All groups share one centre, and each spreads out both ways along 8 directions, with some noise.
Known rows, each followed by its group:
[-10  -1  12   1 -13   5  -1   2  21 -40  -6   8   1  24  -2 -16 -31 -16
 -27  17]	fev
[-49  60  28   4 -22  -4 -12  36  -1   8  54   4  31  53  18 -36 -43 -23
  31  77]	bini
[-31   4 -22  19   8  13   8  14  24   3  -9 -23  16  15 -13 -28   1  12
  -5  38]	pavu
[  5   8 -16  15  -6  10  10  10  12 -11  -1  -6   5   4  -2   2  -3  -6
 -19  36]	piliv
[-52   2  32  41 -17 -11  25  39  23 -18  15 -20   7  -2   0  33  -3 -15
   3 -46]	bini
[ 10   5  19  17 -11   4  11  16 -30  26  -5 -17  17 -13  -1  50   1 -20
  -3 -14]	piliv
[-28   6   7 -18   6 -11  -7  -4  -3   7  26   3   9  13   9 -29  -9  10
  22   9]	fev
[-18 -31  11   5  12 -13   5   9  14 -43   4  10  -1 -28   4   8   4   2
  16 -49]	pavu
[ 13  44  22  -5 -21 -20  -1  27   6 -32  36  12 -25   1  45 -40  19   5
  33   0]	kifi
[-10 -28  -3 -32  15 -15   1  -7   4 -39  -9  12  14  -3   0 -34 -18  35
 -10  12]	zamuk
[ 16   9  19  -3 -24  -2  12   4   4 -14  -8 -10  -1   8 -13  22 -17   0
 -35 -10]	kifi
[ 23 -53  -6 -43  25 -13  -4 -40 -14   0 -30  -2  11 -24 -20 -13   0  35
  -4 -29]	pavu
[  6   6  37 -31 -19   5 -39 -18  10 -22  52  45 -40  -9  14 -17 -32 -36
  45 -36]	kifi
[ 11 -13  -9 -13  17   8 -15 -22 -22  22  -6   6  14  -8  -8  10  -2 -13
  15   5]	kifi
[-20  20  59   2 -35  17 -11  -2  -3  55   8 -30 -12  20 -45  34 -28 -33
  -4 -53]	piliv
[ 17  -3 -28 -19  13  13 -11 -28  -2  24 -14   4  -2  10 -15 -29  -3  13
  -1  28]	bini
[-18  32  19  18 -16  -3  10  25   1  17  10 -15   5  19   3   9  -2  -7
   3   6]	pavu
[-45 -39 -17   8  13  11   0  -7  42 -28  -4   0   8   6 -27   3 -29   5
 -28   0]	piliv
[-21 -33 -14  34  36   3   8  -2 -32   6 -18  -4  36 -12   2  48  14 -31
  17  -4]	kifi
[-50  20  -4  32 -19  12   2  37  55 -40  42   7 -12  11  18 -14 -18  -5
   3  27]	fev
[-41  -1  13 -21   2   0 -30  -6  23 -36  45  42   3  25   7 -19 -53 -33
  17  27]	pavu
[  5   8 -45  -1   1  -3   4  -5  30 -49  25  46 -27   7  35  -6   7   6
 -19  33]	zamuk
[-20 -30 -29  30  28  -3  15   4 -19 -11 -20  -2  34 -14  10  32  16 -13
   4   4]	kifi
[ 42  12  15 -28 -33  25 -15 -14  -1 -13   8  19  -3   8  -8  20 -42 -17
 -38  36]	bini
[  1  10  20 -11 -13   9  -8  -9  -6  11 -15  -8   9  24 -19   3 -29 -21
 -22   9]	fev
[-45   0 -13  18  17 -26  14  17 -10   1  21   4  27   2  27  14  11   0
  27  11]	pavu
[ 10   7 -19  -4   0  24 -18 -17  19  12  -1   4  -9  15 -17 -19  -5  -6
  -6  34]	piliv
[ -4 -37 -29  -5   5   1  15 -16  14 -18 -18   4  22   2 -21  29 -24  15
 -55  13]	pavu
[ 20  16 -46   1   6  -2  10  13  13 -12   1  11  -5   0  27 -37  28  31
   2  56]	fev
[-14 -10  -6 -12  15   2 -10  -5   2 -10   9   8  12   3   1 -25 -21   0
  19  17]	zamuk
[ 41  14  34 -16 -22  -6   7   8 -44  -7   2  18  23  -1  24  38 -23 -29
 -16  27]	piliv
[ 14   2 -12  19   6  18   0   9  -6  11  -2  -6   2 -13   9   3  18 -15
  26   8]	zamuk
[-88  -8  48  11 -13 -19   2  21  15 -13  40  -3  17  23 -10  26 -47 -28
   4 -39]	zamuk
[ 14  13 -13 -24  16  -8 -15 -19 -23  23  16  14  -1   9  12 -25  13   8
  27  25]	zamuk
[  1   3 -27   6  16  17  -8 -11   0  33  -8  -4  14  14  -7 -15   0  -3
   8  45]	piliv
[ 50  19 -22  10   2  35 -18 -22 -32  63  -2   0  -3  -4   6  38  13 -39
   7  36]	pavu
[-38   6  19 -14 -17 -27   5  21  13  10  53   1  -1  -4   9   4  -9  36
  13 -24]	fev
[ 63  53  37  -9 -54 -14   9  24  -2 -26  17  12 -43  -3  39 -18  22  13
  -8 -21]	pavu
[ -5  26   0   1 -21 -12  13  28  21   8  22 -15 -24  -9   7 -11  24  38
   6 -12]	kifi
[ 45  -5   5 -26  11 -19  14 -15 -35 -26 -43   8   7   5  10 -21  11  16
 -24   5]	fev
[-34  13   5   5  -7 -45  33  43   3 -26   6 -10  20  13  24 -22  12  49
 -13   5]	bini
[  0 -23 -39  39 -14  21  27  12  65 -31 -39 -23 -31  -7 -35  33  15  26
 -73 -25]	piliv
[ -8  17  19 -28  -7 -17  -3  -7 -25  25  15   4  10  21   3 -28 -15  12
   9   4]	zamuk
[ -8   8  -5  14   7  -6  17  38   8 -32 -13 -20  19  -9  16 -50  18  27
  23  32]	zamuk
[-21  10  24 -18  -3  -7  -8   1  -5 -29   9  14  20  32   8 -31 -36  -9
  -5  26]	kifi
[ 24   9 -32  -1   4  20 -15  -6  13 -15  -2  17  -8   2  13 -24  -3  -9
   3  56]	piliv
[-31 -61 -51  16  55  25 -15 -45  15  25 -32  -3  13 -14 -40  25  -3 -20
   7 -16]	bini
[ 38   7 -16 -28   6  21 -23 -32 -21  32 -23   4   6  24 -18 -19 -15  -8
 -17  51]	fev
[-27   6   0  24  -6   6  14  15   9  15 -11 -30  12  20 -26  14 -15   2
 -33   5]	bini
[-28 -35   4 -37  23 -40   9  -9  -5 -36   4  18  20  -4   8 -14 -11  37
  -5 -16]	zamuk
[  8 -11 -22  -4  12  16 -12 -14   8  -4   1  13  -4  -2  -7  -5  -8  -2
  -1  29]	kifi
[-10  -5 -21  59   9  38   1  14 -15  54  -6 -26  32 -13 -15  71   5 -51
   4  25]	bini
[-26  -9  -9 -37   3 -33   1   5  12 -21  48  23  -7  -5  24 -35  -9  56
  21   5]	fev
[-32 -32  -9  27   6   6  -4   8  37 -37  31  13 -22 -30  11  36   4 -22
  28 -41]	kifi
[-31  17 -10  -4  20 -12  -6   5  -6  26  12 -10  14  18   8 -37   5  11
  29  31]	piliv
[  5  -4 -59   5  36   3   5  -5 -16  61  -7 -17  17 -10   3  -5  34  26
  23  49]	fev
[ 38  19   1   5 -19  31 -21  -5  16 -16  13  21 -40 -11  11  -2   0 -36
   6   8]	bini
[ 15  -5  -1   7 -17   7   4   0   2 -15  -1   7  -7  -3   9  39 -11 -14
 -32   2]	pavu
[ 17   0 -39  16   0  35 -17 -12  84 -64 -19  17 -63  -1 -13 -57  10   2
 -22  12]	bini
[-39  54 -14  20  -1 -29  21  19 -16  57  39  -6   4  38  28   3  27  14
   9  25]	zamuk

New rows. What belongs after each?
[ -1 -11   5 -29  -9 -16  -1  -2   7  -4  49  23 -20 -21  14   8  -2  32
  15 -20]	fev
[-32  -1 -35 -10  34 -17  -7 -12  -4   5  24  25   4  11  25 -26  10   8
  27  36]	zamuk
[ 15  29  10 -13 -31 -10  12  16  -3  36  20 -17  -8   5  -3   3   7  26
 -12  -5]	fev
[-34   9 -32  27  -7  -1  10  34  50 -47  31   8 -10  -1  27 -14   7   9
   6  30]	fev
[  9 -16 -27  13 -23  27   8   4  40  15  23  -5 -21 -31 -16  68   3  15
 -33 -12]	fev
[-46   3  11 -17   3  -7 -13   8   2  26  46   5   8  10   3 -12 -16  -4
  42  -4]	fev
[ 26   3  17   0 -12  28 -22  -5  11 -11  -2   3 -34 -14  -7 -13  -6 -27
  17  -7]	pavu
[ 20  42 -39 -36 -13  16 -19  -7   6  84  50  -6 -21   9   3 -29   9  52
  28  63]	fev
[ -3  50  27  -7 -47  14  -3  16   6  67  28 -31  -7  40 -24  -3 -26   8
 -10  31]	fev
[  5  13   3   7 -13  -4   1  14  -2   9  30   0 -16 -17  22  11  18   2
  29 -15]	fev
[ 29  14   2   8   1   8  -1  -6 -27  39 -13 -15   3  -1  -3  10  16 -14
   4   3]	fev
[ -8   3  -5 -26  -2  -7  -2  -4  -2  37  16 -13   8  15 -17  -3 -10  26
  -8  10]	fev
[  6  -3   4  11  -8  14  -3  -2   2  -4  -9  -1  -3  -2  -6  17  -5 -21
 -12  -3]	fev
[  6 -35  14   3  21  22 -30 -36 -14 -28 -22  26   9  -9  -6  17 -28 -71
  15 -15]	fev
[ 10  31 -23   5 -20  26  -7   3  33 -17  12  17 -13  32   5  -9 -23 -16
 -32  64]	pavu
[-67 -24  -4   6  36 -15   3   5 -30  34  14 -12  66   7   2  39 -20 -12
  22  27]	bini
[-11  -1   8  37   2  10 -14  13  24 -78   2  36 -14  -3  24  -3  -9 -59
  16   4]	fev
[ 13  33  38  16 -17  -2  -7  20 -16 -39  21  25 -11  -3  42   2   5 -50
  29  -5]	kifi
[  9  22  -5  -3   7 -20   0  -7 -24  29  28  18 -10  -1  37   7  30  -1
  21 -11]	zamuk
[  7  10   5  43 -29   3  25  34  27 -76 -10  14 -10  -6  26  31   0 -23
 -36   2]	kifi
[ 30  42   2  12 -33 -14  32  26 -12   8   5  -9  -7   8  28  11  29  19
 -23   7]	pavu
[-60  -1  -4   8   9  11 -19   8   6  66  56 -13  10   1 -17  21 -18 -13
  47   2]	fev
[ -2  44   2   6 -38   4   6  32  30   4  42 -10 -22  11   7 -14  -4  22
  -2  27]	fev
[ -9  -4 -13 -17  11   7 -14  -9   1  26  25   4  -2  -9   0  -3  -3  10
  28  13]	fev
[ 25 -11 -68 -13  33  15 -11 -27  35 -28 -11  24 -38  -6   7 -54  29  42
   3  28]	piliv
[-23  11  -4  25   0  -7  14  27   8 -20  25  11   2  -4  31  17  10 -18
  17   4]	pavu
[-44 -44  19  11  -8  44 -26 -12  67 -49  -5   4  -9   4 -52  16 -65 -48
 -17 -14]	pavu
[ 25  10   2   7 -21  33 -16   5  46 -42  -4   5 -32   3  -7 -33 -18 -15
  -8  21]	pavu
[ -3 -31 -58  52  33  39  -4  -4   9  31  14   3  -5 -49   8  58  41 -32
  48   0]	fev
[  9 -55  42  10  11   4   0  33 -11 -53 -38 -22  24 -76  -9 -19   3  -6
  62 -59]	zamuk
[ 25  -1 -15 -15   1   6  -2 -14 -13  23   2   6  -7  -9   3  11   9  11
  12   7]	fev
[ 34 -52 -15 -10  16  31 -23 -31   2 -24 -21  24  -5 -35 -16  13 -13 -24
  13  -3]	zamuk
[ -4   7  42  35 -24  28 -13   0   0   4  -5  -9  -2   6 -21  52 -23 -71
  -5 -31]	fev
[-16   2   8  16   1   5   3   5   7 -20 -17  -6  16  16  -5   1 -15 -22
 -18  10]	fev
[-33 -19  58   4  25 -32  -4  -3 -40 -24  10  21  21 -16  22  11   5 -43
  66 -69]	fev
[ -5   7   7 -16   2 -12   2   3   5 -20  -4  -8   6   3   4 -44   0  33
  10   2]	pavu
[-35   2  20  -2 -17  -4   1  12   7  64  28 -36 -10 -10 -29  30   1  21
  11 -59]	kifi
[-26  -5   3  20 -26  39 -10   1  37  15  12 -15  -5  18 -39  44 -40 -33
 -37  10]	fev
[ 33 -24 -66   8  28  -9  23  -5   0  -9 -12   4  -5 -41  27  11  54  45
   4  13]	fev
[ 43  12   8 -16 -17  39 -27 -16  12  10 -22 -13 -23   5 -32 -35 -17  -7
  -6  14]	pavu
[-42 -30 -19  25  21  16  -8   8  35 -22 -11 -12   9  -7 -21 -21  -6  -4
  17  10]	pavu
[-21   6 -34  50  10   3  18  25  10   2   8   0  16   0  27  32  19 -15
  -2  33]	pavu
[ -3  -8 -25   7  10   8   8   1   6   8 -35 -26  11  -1 -22 -16  10  27
 -16  17]	pavu
[  6  11  16 -17  11 -15 -16  -9 -31  -2   9  23   3   5  26 -38  -2  -5
  34   5]	fev
[-26 -39 -72 -20  43 -13   4 -12  25 -14  19  18  15  -8   9 -19   1  52
   5  45]	fev
[-44 -10  14  11   4 -14  -6  18  19 -26  42  18  -3 -10  19  10 -11 -16
  35 -26]	fev
[-48 -23  15  13   3  13 -10  12  17  -8  -6 -20  27   8 -26  -6 -35 -17
  10   6]	zamuk
[ -4   5  27  18   6   9 -15   2   2 -55   0  25  -4   4  22 -18 -12 -56
  25   1]	fev
[ 31  19 -20  18  -3  25  -1   8   5  25 -20 -18 -11  -4  -6 -16  27   1
   2  29]	pavu
[ 43  10   0  -6 -10 -14  17   6 -15   8 -22 -13  -8 -14   7  -2  33  29
 -11  -9]	pavu
[  2 -11   5   7  -4   9  -2   6  26 -37  -3   3 -15 -10  -7 -12  -7  -4
   5 -18]	pavu
[ 39  34  18  11 -33  22  -5  -8 -19  50   1  -9  -4  11  -8  62  -5 -33
 -32   5]	pavu
[  7 -23 -12   6  26  -9   3  13   3 -51  -3  14  -1 -45  29 -26  25  11
  46  -6]	zamuk
[-11  -1 -10   1  -2  -2   2   8  22 -18  19  11  -3  -6   8  -1  -3   2
   3   4]	fev
[  2  15  32 -30  -8 -14  -6  -1 -15  -7   4   8  -2  18   7 -35 -12   6
   8   3]	fev
[  6 -15  27  -8  -5   0 -11  -8  -2 -26   8  20  -8  -7   1  14 -22 -30
   2 -27]	fev
[ 28  34 -11  -6 -18 -21  26  19  -6  23  -6 -24 -10  -8  15 -19  42  64
  -9  -1]	kifi
[  1 -15 -17  20  14   5  -3   6  -1   8   9  -4  -8 -31  18  21  28  -1
  28 -20]	kifi
[ 30 -26 -33 -28  14  11 -12 -31  -1  35  -6   0 -20 -22 -22   7   9  33
  -5  -3]	kifi
[  9 -19  15 -38  -1 -36  14   4 -11 -27 -23  -4  13 -11  -5 -24  -2  55
 -22 -14]	zamuk
[  3   1  -6  -8  -9  13  -9  -6   5  14  15   3  -4   2  -9   7 -12   4
   1  14]	fev
[  3  -9 -36 -11  12  16 -15 -23  12 -20  14  31  -2   9  13  -2 -23 -12
 -12  51]	pavu
[ 41  40  41  15 -32  16  -3   7 -26  12 -20  -7 -14  10   6   3   1 -45
  -6  -4]	fev
[-39 -15  10   2  -8 -14  12  22  51 -77  -2  -3  -2   0  -8 -34 -15  26
 -19 -13]	pavu
[-34   5  27  32 -29  31  -8   6  15  25  14 -13   9  21 -29  61 -42 -57
 -25   3]	pavu
[-15 -10 -19   4  14 -20  15  17   1  -3   9  -2   2 -20  17   6  27  35
   7  -4]	fev
[ 15   8  -9  11  19  -2  -5  -2 -26   4   2  11  -4 -16  27 -15  23 -17
  40   4]	fev
[  5 -54 -61 -43  38  -6 -11 -31  18 -15  41  48 -14 -42  18  -2  10  48
  25  10]	fev
[-13 -34 -28 -14  29   5  -8 -21   2  12   3  12   2 -17 -10   8  -4  12
  15  -3]	kifi
[  5  33  29  35 -27   2   2  35  -5 -33  17   9 -10  -1  34  13   8 -48
  20  -8]	kifi
[ -2  12  24 -22   1 -19 -15  -2 -18  -9   8  12   1  16  18 -37  -6  -8
  24   7]	fev
[  4  20 -10  51 -37  27  16  35  17  69  26 -40 -19 -31  -9  84  32   3
  -1 -25]	fev
[ 35  36  26  39 -16  35 -17  13  -8 -12  -2  10 -26  -6  20   8  11 -73
  32   4]	fev
[-45   6 -19   9 -18   7   5  18  37  15  33 -11   4  13 -16   6 -17  21
 -12  30]	fev
[  2  -5  17  -4   9 -12 -10 -12 -27  21  15  15   1 -14   7  22   3 -17
  24 -33]	zamuk
[ 17   4  48  10 -35  30 -22  -7  10 -35   6  21  -9  12 -12  37 -51 -77
 -17 -13]	kifi
[ 18   2   1 -20  -1  -6  -5 -10 -12  12   1   4 -10  -1  -4 -17   7  13
   4 -12]	bini
[-15 -16  29  24  -8  19  -8  -6  18 -50 -23  12   9  13 -18  26 -44 -68
 -21 -13]	fev
[ 64  37 -29   0 -15  31   4  -7 -14  71 -16 -24 -16   6 -15   7  31  14
 -20  43]	fev
[-43  -6 -13 -10   4   3  -2  -8  19  30  10 -14  11  20 -29 -14 -15  27
  -1  15]	kifi
[ -6   5  -8   2   0  15 -24 -13  36 -33   9  20 -32   7   2 -40 -10 -11
  15  -1]	bini
[ 36 -32   4 -15   0  -6  12  -4  -7 -37 -22  10  -5 -37   0  13   8  25
 -12 -27]	zamuk
[-23 -34 -10   3  45  -7 -10 -12 -23  -9  -2  18  24 -15   9   0   1 -21
  41  -5]	fev
[-27 -10  53   4  -6 -17   6   1 -30  26  -1 -17  26   3 -17  42 -14 -27
   6 -58]	fev
[ 58  62  37   6 -24  11 -13  14 -33  18   4   3 -28   4  27 -32  23 -34
  30  10]	fev
[-45 -22 -29  14  36  -9  -5   0   1 -13  30  26  16 -11  26   2   4 -23
  41  16]	pavu
[  7  -5   5   0 -13   4  -4   2   8 -12  14  10 -15 -12   3  16   1  -3
   4  -9]	fev
[-40   4 -23  29  13  22 -20   0  51 -10  19  -1 -27  11 -11 -36   6 -14
  27   6]	piliv
